The same things were measured in two ways. Each way mixes the same 11 hidden numbers, adds some noise and spreads widely along 8 directions of its own, which tell nothing about the thing.
(in the rows, 128 means zero)
Some things both ways: the first way, then the second way.
[148 133 138 129 142 106 132 102 166 114 143 140 139 133 123 130 119 172
 136 164 135 140 159 128 135 130 105]
[ 76 164 157  64 114  44 185 149  90 117  26 117   4  99 158 150  55 169
 127  94  53 111 121]

[131 145  72 102 120 107 129 109 146 113 110 134 116 115 125 134 144 134
 130 152 118 146 147 113 103 149 104]
[130 151 118 145 118 114 157 113 149 115 127 134 130 105 154  81 145 116
 122 127 116  60 119]

[107 154 149 179 141 105 152 108 119 137 103 177 104 139 100 110 130 105
  66 171 119 135 119  93 127 100  63]
[113 136 129 146 155 164 138 199  89 152  94 156 147 162 157 138  78  56
 131 188  75  73 106]

[104 128 216 104 120 119 160 116  97 117 124 151 122 171 117 114  85 181
 168  93 128  86 153 132 145 144 144]
[113 121 136 117 156  99 127 103 110 102 113 124 117 130 101 135  92 180
 145  91 110 166 120]

[135 119 120 169 152 147 137 122 174 133 123 159 148 127  94 129 130 132
 126 158 140 130 199 136  83  99  86]
[136  97 134 159 121 145  89  89 130 106 145 117 149 146 129 126 104  91
 104 117 125 153 117]

[135 135 131 128 148 135 103 153  99 138  99 110 136 118 135 145 176  73
 115 133 139 143 122 131 123  96 153]
[145 118 109 154 107  90 141 150 144  91 114  90 187 155 130 111 152  95
  93  91 125 107  79]

[117 155  89 143 132 133 173 177 149 108 122 105 140 138 108 166 130 151
 120  89 124  97 119 130 102 146  99]
[125 152 136 126  79 120 124 112 163  72 124  57  63  97 133 104  88 194
 112 121 104 159 107]

[124 121 162 116 108 106 150 104 107 123 119 138 122 132 120 107 135 110
 163 127 129 112 171 133 107  98 162]
[146 137 126  98 155 153 138 118 173 143 138 135 130  92 119 118  99 124
 104 146 124 141 163]

[117 117 124 100 130 102 128 129 105 134 113 113 103 137 154 123 130 141
 127  96 106 110 107 114 114 153 141]
[111 149 145 121 175 144 140  65 122 128 138 137  98  95 144 105 105 162
 167 149 150  86 166]

[151 132 172 115 124 130 107 112  94 140 130 149 111 106 128 126 153  85
 182 125 142 157 151 155 109 138 172]
[130 161 123 111 159  97 161 104 146  99 123 157 132  87  89 100 149 147
 138  94 104  94 105]

[ 84 124  89 104 130 148 132 156 114 120  74 146 104 135 124 113 103 144
 113  73 122 103 128 121  98 157  96]
[124 130 144 167 158 142 138  92 105 122 145 178 121 122 153  86 120 120
 134 126 114  66 124]

[128 150  99 146 144 137 164 156 109  90 112 106 121 148 130 139 103 114
  99  85 127 104  93 139 139 119 142]
[149 158  96 157 122 146 177 180 146 154 104 104 153 112 145 101 103 119
 116 176 120  73 116]

[132 147 152 151 142 113 143 118 103 143  95 146  86 122 125 125 120 112
 109 151 111 143 102 124 127 114 106]
[139 150 104 129 109  98 130  80 206  85 149 130 107  87 136 103 148 168
 124 133 129 121 132]

[116 152 144 131 110 109 132 150 110 130 118 113 119 147 131 118 156  82
 119 108 118 146 170 111 121  99 103]
[182 139 147 155 124 116 146 151 148 141 178 148 161 135 145  92 142  95
 104 106 143 102 155]

[159 124 141 120 134 156  94 130 113  98 149 130 136  97 166 132 130  66
 152 133 164 117  71 178 159 114 235]
[135 185  95 134 112 155 151  91 150  98  87  94 105  80 102 101  99 174
 109 142 143 128 101]

[126  73 182 154 114  98 141 120 107 120 159 110 150 142 117  96 104 159
 127  96 154  72 107 137 103 118 175]
[144 119 111 119  89  74 142 141 134 114  85 141  93 132 165 120 126 118
 117 123 100 129 112]

[146 158 143 151 140 116 139  88 134 111 113 174 109 115 124 141 132 117
 119 153 128 133 160 126 138 156 107]
[136 130 133 131 136 110 149  95 176  90 165 115 111 111 147  84 144 195
 143 115 131 114 139]

[146 128 155 134 120 120 120 129 153 122 146 131 130 104 133 135 109 154
 124 159 120 113  92 140 128 164 132]
[143 166  72 170 115 200 134 120 180 102 164  67 157 115  84 121 118 169
 177 161 147 129 132]

[145 133 115 124 127 133 123 120 138 131 142 122 143 143 115 129 163 101
 154 149 103 156 177 121  73 120 153]
[107 164 122  90 179 156 127 107 174  98 128  97 140  92 101 145  86 149
 100 138 148 142 133]

[111 113 163 118 116 104 124 155  76 163 131 102 113 140 137 120 159  89
 133  80 117 115 119 120 101 121 148]
[139 124 109 113 165 166 134 141 127 136 120 130 166 140  94 141 113 112
 136 121 125 148 122]

[153  69 130  91 179 154  76 148 139 167 143 112 173 109 117 122 131 132
 111 178 121 131 113 165 118 116 164]
[132 174 132 141 137 112 144  70 169 103 136  94 157  79 122  77 148 158
 119 136 167  83 118]

[122 122 125  76 142 149 113 123 116 119  70 161 113 110 120 125  88 165
 146 120 140 123 161 158 140 162 104]
[143  61  90 169 115  76 121  47 113  63 128 114 131 134 114  72 191 198
 142  33 150 124 112]

[120 141 159 109 144 103 106 129 129 134  94 119 109 124 152 129 128 153
 120 135 125 142 112 115 135 130 123]
[123 160 125 155 124 117 143 168  78 129  98 122 136 160 134 164 107  64
 154 117 121  70 106]

[139 171  84 147 153 129 196 159 109 116 104 114 109 164  95 158 134 139
 120  93  98 147 150 126 109 136  77]
[ 87 155 123  80 158 104 141 131 131  99  84 115 107  90 117 115  81 167
 116 137  88 128 102]

[130 121 144 121 132 105 107  91 117 134 142 142 115 134 137 115 143 111
 154 132 133 140 134 118 102 129 163]
[120 134 146 122 164 106 154  77 133 106 120 123  78  89 141 118 125 177
 146 114 136  81 138]

[127 146 158 113 132 122 107 148  79 152  87 140 100  99 145 141 183  71
 123 152 140 150  88 127 150 105 132]
[ 95 153 157 105 132 102 112  62 185  94 145 152 107 108 136 118  99 142
  98 111  82 169 116]

[152 153 104 128 118 124 128 129 116 105 124 139 132  97 120 144 173  78
 119 155 143 143 120 137 136 139 134]
[173 131 134 161 102 138 154 176 169 145 148  96 116 103 158  85 113 150
 119 174  99  98 133]

[152 212 100 163 128 103 190 103 113  58 134 145  89 149 145 164 121  83
 127  89 142 128 131 131 187 144 123]
[165 180  93 147 100 168 156 153 179 134 136 111 132 105 149  72 112 157
 106 173 133 127  97]

[157 115 137 151 164 153 127 137 162 161 116 141 138 117  95 137 118 141
 132 167 111 149 196 154  82 114  81]
[138 127 121 128 118  61 166 101 156  95 122  93 116  90 103 106 146 174
 141  81 111  96 141]

[140 138 155 126 139 140 147 137 120 127 125 148 111 126 123 138 111 147
 148 110 113 117 118 149 121 168 135]
[157 136 114 127 119 127 126 137 111  84 106  87  68 103  91 136  97 205
 158 121 124 161 110]

[106 118 163  74 162 131 131 138  90 144  71 150 108 118 142 130 112 141
 116 112 118  88 109 147 168 141 140]
[166 177 116 134  97 120 134 147 172  92 132 121 143 119 127  91 136 134
  86 117 125 151  63]

[135 120 131 148 136 136 131 168 115 115 100 111 139 106 134 141 147 110
 104  98 149  99 113 146 118 120 147]
[152 123 160 135 109 120 134 134 171 145 163 119 103 126 176 117  96 124
 114 148 107 137 163]

Other things, the second way, with their names:
q599: [ 96 186 147 104 109  67 187 139 121 127  51 135  70 104 180 122 100  97
 112 141  82  50 101]
q641: [153 134 125 149 124 127 111 145 156 138 142 149 162 143 138 146  96  71
 100 155 115 140 123]
q163: [133 159 138 138 129 146 101 100 131 172 116 140 107 113 145 158  69 112
 150 203 148 135 181]
q650: [108 156 107 148 150 185 127 137 109 130 102  97 169 126 102 135  82  83
 111 142 128 101 100]
q473: [165  97 122 184 146 161 113 105  71 135 137 125 165 137  81 100 112 141
 171 125 136 130 134]
q238: [105 138 125 119 142 102 142  82  44  91  47 125  69 114 153 107  96 145
 127 106 156  84 107]
q323: [114 119 128 155 117 115 101 144 162 126 145 131 130 155 178 153  82 100
 101 151 100 139 119]
q655: [121 195 107 110 138 163 168 173 134 177  62 146 118 132 104 190  53 107
 130 151  90 162  92]
q922: [144 121  73 152 151 170 202 186  99 150  88  76 139 132  96 127 111 160
 173 120 124  74 139]
q700: [163 203 155 140  70 120 147 150 152 109 127 110  65  81 140 103  94 127
 123 169  98 103 115]
q219: [138 114  78 141 131 165 116 204 127 158 102  97 177 180 114 179  75 103
 133 150 117 179 111]
q680: [130 150 131 129 129 163 156 135 132 131 100  98 108 109 135 111  69 133
 104 152 114 120 129]
q430: [159 221  88 150  86 158 110 115 152  25 142  96 185 124  78  70 137 122
  79 107 167 155  42]
q707: [132 131 108 152 169 196 148 156 170 122 169  84 172 124 112 123 114 126
 132 143 123  92 122]
q851: [142 135 146 132 175 147 167 151  92 152 121 149 163 130  99 121 115  86
 151 116 101  78 128]
q159: [157 186  98 156  91 132 123 141 160  98 130 109 146 108 115 124 129  92
 119 146 132 110  72]
q606: [122 124 132 143 140 139 130 164  57 164  73  96 146 163 112 167  52 100
 143 132 117 146 120]
q853: [139 133 154 139 114  75 177 148 117 130 120 136 119 121 135  87 120 123
 141 106  66  80 132]
q108: [121 155  96 119 140 138 178 193 102 126  63 114 152 141 121 137 107  71
 114 124  98  76  76]
q646: [161  72  86 140 115 131 114  93 159 133 112  87 114 125 118 170 129 138
 133 114 158 159 168]
q226: [152 135  86 169 127 171 126 140 141 103 149  86 177 135  75 148 137  87
 152 106 137 103 110]
q904: [137 187  82 172 100 108 144 132 134  82 116 128 202 136 109  78 164  95
 125 119 129  74  50]
q577: [107 201 181  88 130 115 149  77  83 124  69 133  43  81 135 120  78 137
 133 123 126 106 127]
q166: [149 127 121 130 132 143 140 106 182 127 150 111 140 104 105 107 125 159
 126 123 117 150 145]
q761: [115 153 103 106 136  83 165  81 219  67 157  99 153  73  93  85 151 176
  99  70 110 115 130]
q830: [ 76 178 181  87 159  44 172 106  99 128  83 197 130 141 163 119 118  74
 113  88  89  69 121]
q302: [156 185  96 141  85 134 133 186 128 130  89 108 123 129 120 159  80 102
 137 173 120 134 109]
q22: [125  92 154 124 132  95 158 114  85 130  86 110  34  92 170  88 101 203
 148 120  99  90 147]
q688: [116  99 142 120 139  70 127  77 141 134 139 143 116 137 177 124 124 136
 142 117 143 116 196]
q844: [148 119  79 140 107 136  98 123 137  83 116  83 107  90 121  99 114 177
 129 165 142 132 119]
q478: [147 118  54 140 117 166 148 193 158  95 115 109 192 172  87 130 136 104
  99  79  92 165  65]
q566: [132 140  89 149 151 187 126 126 151  95 130  94 143 109  98 110 107 175
 114 131 133 139  83]
q362: [138 140 105 169 147 156 167 140 143 128 159 105 159 114 124 109 136 105
 167 144 121  35 135]
q350: [125 182 133 154  99 127 123 138 116 128  94  84 146 151 116 159  83 100
 120 126 145 140 100]
q915: [135 121  97 106 136 133 153 175 133 108 103 105 158 162  98 159 112  99
 112  79 101 155 107]
q217: [117 158 161 122 167 124 155 127 130 128 130 133 101  74 135 103  90 144
 123 149  98  67 134]
q669: [112  96 151 107 172 129 133  96 129 151 106 134 108 110 144 127  88 137
 110 129 108 133 148]
q172: [169  75 116 143 136  89 127  77 132  88 148 101 139 122 101 101 176 180
 149  65 163 132 149]
q883: [107  84 141  79 138  70 167 126  98 100  60  94  48 122 124 139  99 198
 118  39  79 155 124]
q455: [123 164 129 124 116 110 148 115 132 108  96 119 106 109 142 128 111 104
 107 120 125  92 113]
q272: [133  55  87 165 124  85 124 115  47  53  82  46 124 144  89 108 154 191
 172  47 137 104  89]
q568: [170 100 123 153 108 127 116 139 115 118 134  98 104 133 149 115  82 156
 119 145 141 155 156]
q501: [154  63 131 155 114  72 149 133 122 122 150 104 118 178 124 153 152 162
 186  44 112 138 172]
q905: [132 144 161 151 142 168 137 132  72 147 122 126 120 147 129 117  86 112
 187 157 112  98 138]
q48: [162 119 111 148 146 172 164 143 180 125 156  93 141 125  85 134 115 184
 140 105 113 154 133]
q176: [139 135 112 148 139 137 131  73 162  95 146  97 150 121 102 112 133 180
 145 112 159 139 132]
q216: [140 130  95 124 147 156 145 132 122 114 103 106 151 122  94 120 127 132
 142 124 130 121 113]
q180: [134  76 100  90 152 115 149 148 173 161 107 137 129 137 132 170 114 117
 121 110  88 160 159]
q446: [158 108  75 130 138 149 148 178 172 140 130  97 150 128 131 149 119 121
 118 145 139 118 155]
q13: [157 113  76 144 144 171 103  94 161  38 174  48 162 101  73  85 153 196
 125  94 184 142 118]
q859: [151 120 113 141 100  96  76  95 121  65 126 117  98 123 110 141 139 150
 143 111 143 155 112]
q926: [131 164 106 106 110 133 124 176 143 161  82 155 124 154 129 194  68  73
 108 144  90 188 103]
q222: [121 102 151 153 127 130 123  68 111 166 114 140  62 114 166 154  95 110
 152 134 122  92 184]
q880: [179 129  67 178  99 151 162 163 162 123 137  71 187 146  97 121 144 131
 138 112 152 119 124]
q252: [144 121 131 128 136 149 111 128 181 140 163 121 118 144 135 191 108 107
 146 127 124 162 148]
q8: [149 135 115 165 115 144 134  87 112 111 115 158 148 136 148  84 153  70
 110 114 141  80  90]
q370: [ 98 162 120 132 157 151 170 102 119  85 109 117 143 111  97  84 118 145
 122  89  99  87  80]
q527: [ 95 138 113 124 140 100 105  84 107  96  94 127 162 148 131 122 125 110
 133 121 147 121 107]
q873: [151 141 123 118 121 142 148 189 184 168 132 126 125 116 124 160  74 102
 118 170  67 151 143]
q240: [ 91 164 113 110 117  89 183 103 145 138  76 164 104 108 132 118 115 120
 127  89  68  98 113]
q344: [165 132 134 155 122 127 107 111 121 113 160 118 138 142 122 124 107 133
 140 126 159 154 140]
q144: [157 129 129 138 110 100 115 107 144 111 126 154 110 137 150 127 131 128
 122 122 129 147 112]
q342: [110 153 119 132 146 136 108  82 118 123  97 136 112 110 115 154  87 130
 143 148 133 133 118]
q863: [150  85  84 157 124 139 100 157  91 102  92 124 128 148 113 149 131 104
 146 132 104 120  87]
q946: [120 126 115 127 162 139 142 135  57 167  44 158 128 151 148 157  74  83
 130 158 137 109 124]
q732: [157 163 125 140 105 144 127 147 112 140 116 138 144 157 113 140  94  90
 127 125 130 160 118]
q228: [118 136 140 114 153 141 148  83 125 133  98 104  91  80 122 113  64 163
 106 140 131 126 163]
q972: [127 152 135 106 115  83 122  84 153 105  98 161  97 128 179 114 115 136
  91 128 142 155 109]
q870: [103 136 117 183 188 216 119  85 117 122 156 106 172 111  92 110 106 135
 163 152 140  69 122]
q334: [141  91 141 157 161 125 119 114 106 146 143 126 170 167 139 133 117 121
 160 135 149 124 159]
q162: [137 210 109 103  55  79 163 128 241  89 105 123 109  80 140  95 109 133
  52 140  75 157  83]
q661: [ 98 180 119 121 111 153 120  99 115 105  94 115 125 126 135 109  93 103
 134 161 128 113 115]
q626: [134 126  98 146 143 147 134 130 144  95 137 120 173 118 134  80 136 100
  88 123 128  86  93]
q689: [151 188  87 158 100 111 166 177 173 116 142 148 183 119 125  88 131  86
 118 152  88  81  91]
q554: [155 152 120 174  97 144 134 110 171 133 146 169 145 139 155 111 134  81
 121 146 104 114  89]
q390: [129 161 116 116 117 160 121 144 149 152  92 124 137 124 141 164  68  49
  98 194 121 130 142]
q909: [106  85 125 147 194 160 121 137  24 110  97 117 128 146 115 129  76 134
 151 121 127  86 140]
q413: [149 172 137 149 113 134 153 151 169 167 136 166 114 109 192 107  94  83
  90 184 110  81 130]
q470: [132 104 161 110 164 133 119  67 127 121 135 117  65 105 130 150 101 175
 152 113 144 144 174]
q303: [167 151 147 173  87 108 111 107 151 126 152 116 109 126 171 117 109 127
  99 133 163 129 129]
q605: [161 111 114 182 139 214 104 123 133 106 166  50 157 109  94 114 116 131
 155 170 154 100 120]
q93: [184 124  87 173 104 162 135 160 125 147 109 115 126 102 130 102 113 113
 118 177 133  94 124]
q338: [112 136 106 136 160 153 153 104  69 143  83 134 122 135 109 135  90 145
 201 154 131  96 153]
q189: [128 121 112 138 139 137  83  85  97  81 106 103 102 120 111 135 108 169
 139 133 163 149 120]
q305: [172  63 106 148 143 174  97 173 143 171 125  81 157 140 129 154  95 131
 123 180 137 170 147]

Some of these things the first way, each followed by its name:
[139 120 144 126 144 138 114 141 130 154 125 143 137  99 104 129 134 103
 118 165 130 135 137 155 121 118 112] -> q166
[155 112 106 158 164 147  97 146 157 144 128 117 141 110 129 134 146  98
 114 143 136 152 148 147  87 104 127] -> q455
[143 119 121 124 141 136 105 138 137 168 134 129 126 120 116 127 134 107
 110 179  88 150 133 128 100 133  94] -> q163
[119 122 145  92  98 119 134  92 130  88 162 155 149 146 109 104 109 160
 176 121 144 108 154 130 118 158 170] -> q566
[148 104 178  93 125 116  85 114 142 117 144 124 151 103 151 107 109 149
 128 192 137 120  89 149 169 121 179] -> q880
[146  85 123 137 126 145 133 120 170 129 160 136 170 118 100 124 118 143
 144 163 124  91 167 152  80 127 143] -> q162
[137 188  81 202 130 112 186 165 110  96 121  74 100 171 117 143 130  89
  99  66 110 160 121 109  87  95  98] -> q446
[133  95 103  70 124 121  89 131 153 152 128 137 140  82 145 147 169 150
 127 157 104 100 125 125 105 205 127] -> q905
[131 124 147 104 139 147 143 137 127 125 134 154 131 132 110 127  98 155
 145 134 124 110 124 157 144 146 127] -> q473
[155 123 140 129 166 123 120 116 148 144 120 141 118 110 132 136 128 147
 138 156 124 147 135 145 116 128 124] -> q159
[114 144 195 173 142  87 136 107 100 161 130 126  94 146 121 111 108  86
 121 146 139 146 113 120 128  44 120] -> q646
[139 143 131 144 128 130 121 130 138 107 136 125 123 126 136 131 104 111
 124 108 136 125 142 144 132 139 129] -> q922
[137 141 121 158  97  68 134  74 169 122 175 131 121 148 122 119 159 133
 156 154 119 156 184  81  63 130 102] -> q362
[142  97 144 157 155 136 133 150 133 142 148 114 147 125 106 122 111 134
 113 113 132 112 119 159  95 120 141] -> q216
[139 112 123 124 145 129 109 156 141 133 172  95 154 118 140 146 145 103
 148  95 149 111 107 157 107 125 189] -> q577
[113 102 139 191 155 145 153 149 130 139 104 140 136 152  89 101 104 119
  93  91 141 113 196 138  79  72  77] -> q626
[112 122 122 132 170 114 126  88 195 138 102 172 123 114  93 110  63 195
 112 192 140 137 160 133 115 102  55] -> q222
[126 171 108 178 143 142 188 191 103 120  92 100 103 134 108 161 126 104
 110  64 121 120 100 143  96 117 106] -> q873
[146  89 186 133 137 114  95 141  94 149 147 101 152 127 131 114 147 113
 110 146 138 125  94 138 131 104 169] -> q527
[139 109 173 107 129 115  94 149 109 141 166  98 154 145 150 126 158 109
 136 139 140 131 108 132 154 100 168] -> q606
[155 127  76 114 155 178 119 165 102 140  78 130 136  90  96 159 163  76
 122 119 121 142 169 168  86 155 121] -> q305
[124 125 160 133 136 106 140 133 104 125  88 110 115 141 131 119 110 152
  98 128 117 118 123 119 133 113 111] -> q688
[167 141  87 184 176 147 137 128 143  90 140 123 124 151 148 138 114 102
 112  96 147 146 136 147 128 104 141] -> q238
[152 119 142 132 166 135 116 137 124 166 118 133 119 124 120 130 134 115
 118 152 112 158 149 146 116 113 104] -> q172
[150 140 125 112 133 116 113 133 125 127 142 114 125 121 136 140 138 126
 133 140 123 151 104 135 133 149 138] -> q926
[164 129 127 156 149 106 152 131 172 111 199 107 154 170 120 125 116 179
 112 160 107 146 105 121 132 126 118] -> q344
[168  74 123  84 118 182  49 149 121 106  95 141 161  77 146  98 167 117
 139 160 148 153 148 165 108 150 182] -> q909
[128 189  73  76 155 145 117 162 153 125  98 104 123 124 145 192 149 115
 137 131  99 146 136 127 134 168 115] -> q350
[151  91 100  95 147 145 105 135 153 132 131 137 161 113 103 105 140 163
 130 179 123 155 142 146  95 131 128] -> q217
[129 130 111  96 127 130  90 127 124 139  78 141 116  88 147 139 183  96
 137 139 122 144 164 121  95 152 132] -> q707
[135 171  98 112 167 128 132 153 113 107  88 107 121 124 138 160 142 116
  99 130 124 148  79 130 151 125 142] -> q830
[153 142 132 133 180 120 116 122 148 145 151 141 124 132 128 132 115 134
  82 212 105 165  63 130 171 114 105] -> q176
[116 141 146 136 128  85 150 126 132 140 127 112 114 155 131 124 142 139
 121 127 106 132 144  98 108 105 102] -> q915
[138 138 122 147  88 112 126 159 102 141 154  89 123 148 131 127 201  61
 149  95 107 156 166 104  60 120 133] -> q13
[133 150 128 149 135 130 132 138 111 132 128 125 124 146 122 151 151  89
 117 113 111 130 145 115 108 142 123] -> q334
[113 110 149 132 139 133 113 151 138 140 133 118 154 136 108 110 124 122
 122 132 147 128 144 137 107  79 128] -> q650
[191 140 109 169 135 148 135 134 142  77 147 129 142 126 142 135 145 101
 117 152 138 150 134 150 146 119 145] -> q568
[136 144 122 152 142 145 132 109 150 113 109 169 124 112 136 138 137  75
 124 154 137 114 172 140 132 102 129] -> q680
[158 154 134 162 116 119 153 115  95 125 110 150  93 124 114 129 155  81
 129 150 114 162 160 127 113 120  96] -> q844
[116 101  71 123 164 118 102 138 136 161 111 126 106 114 150 123 143 104
  87 126 121 127 103 116 103 114 103] -> q8
[136 129 160 110 135 131 111 133 102 169  85 150  93  99 126 134 154 117
 143 148 102 151 135 131  97 153 111] -> q859
[140 167 135 155 154 100 141  61 157 101 140 192 103 114 127 136 103 131
 125 180 154 136 106 129 164 131 119] -> q554
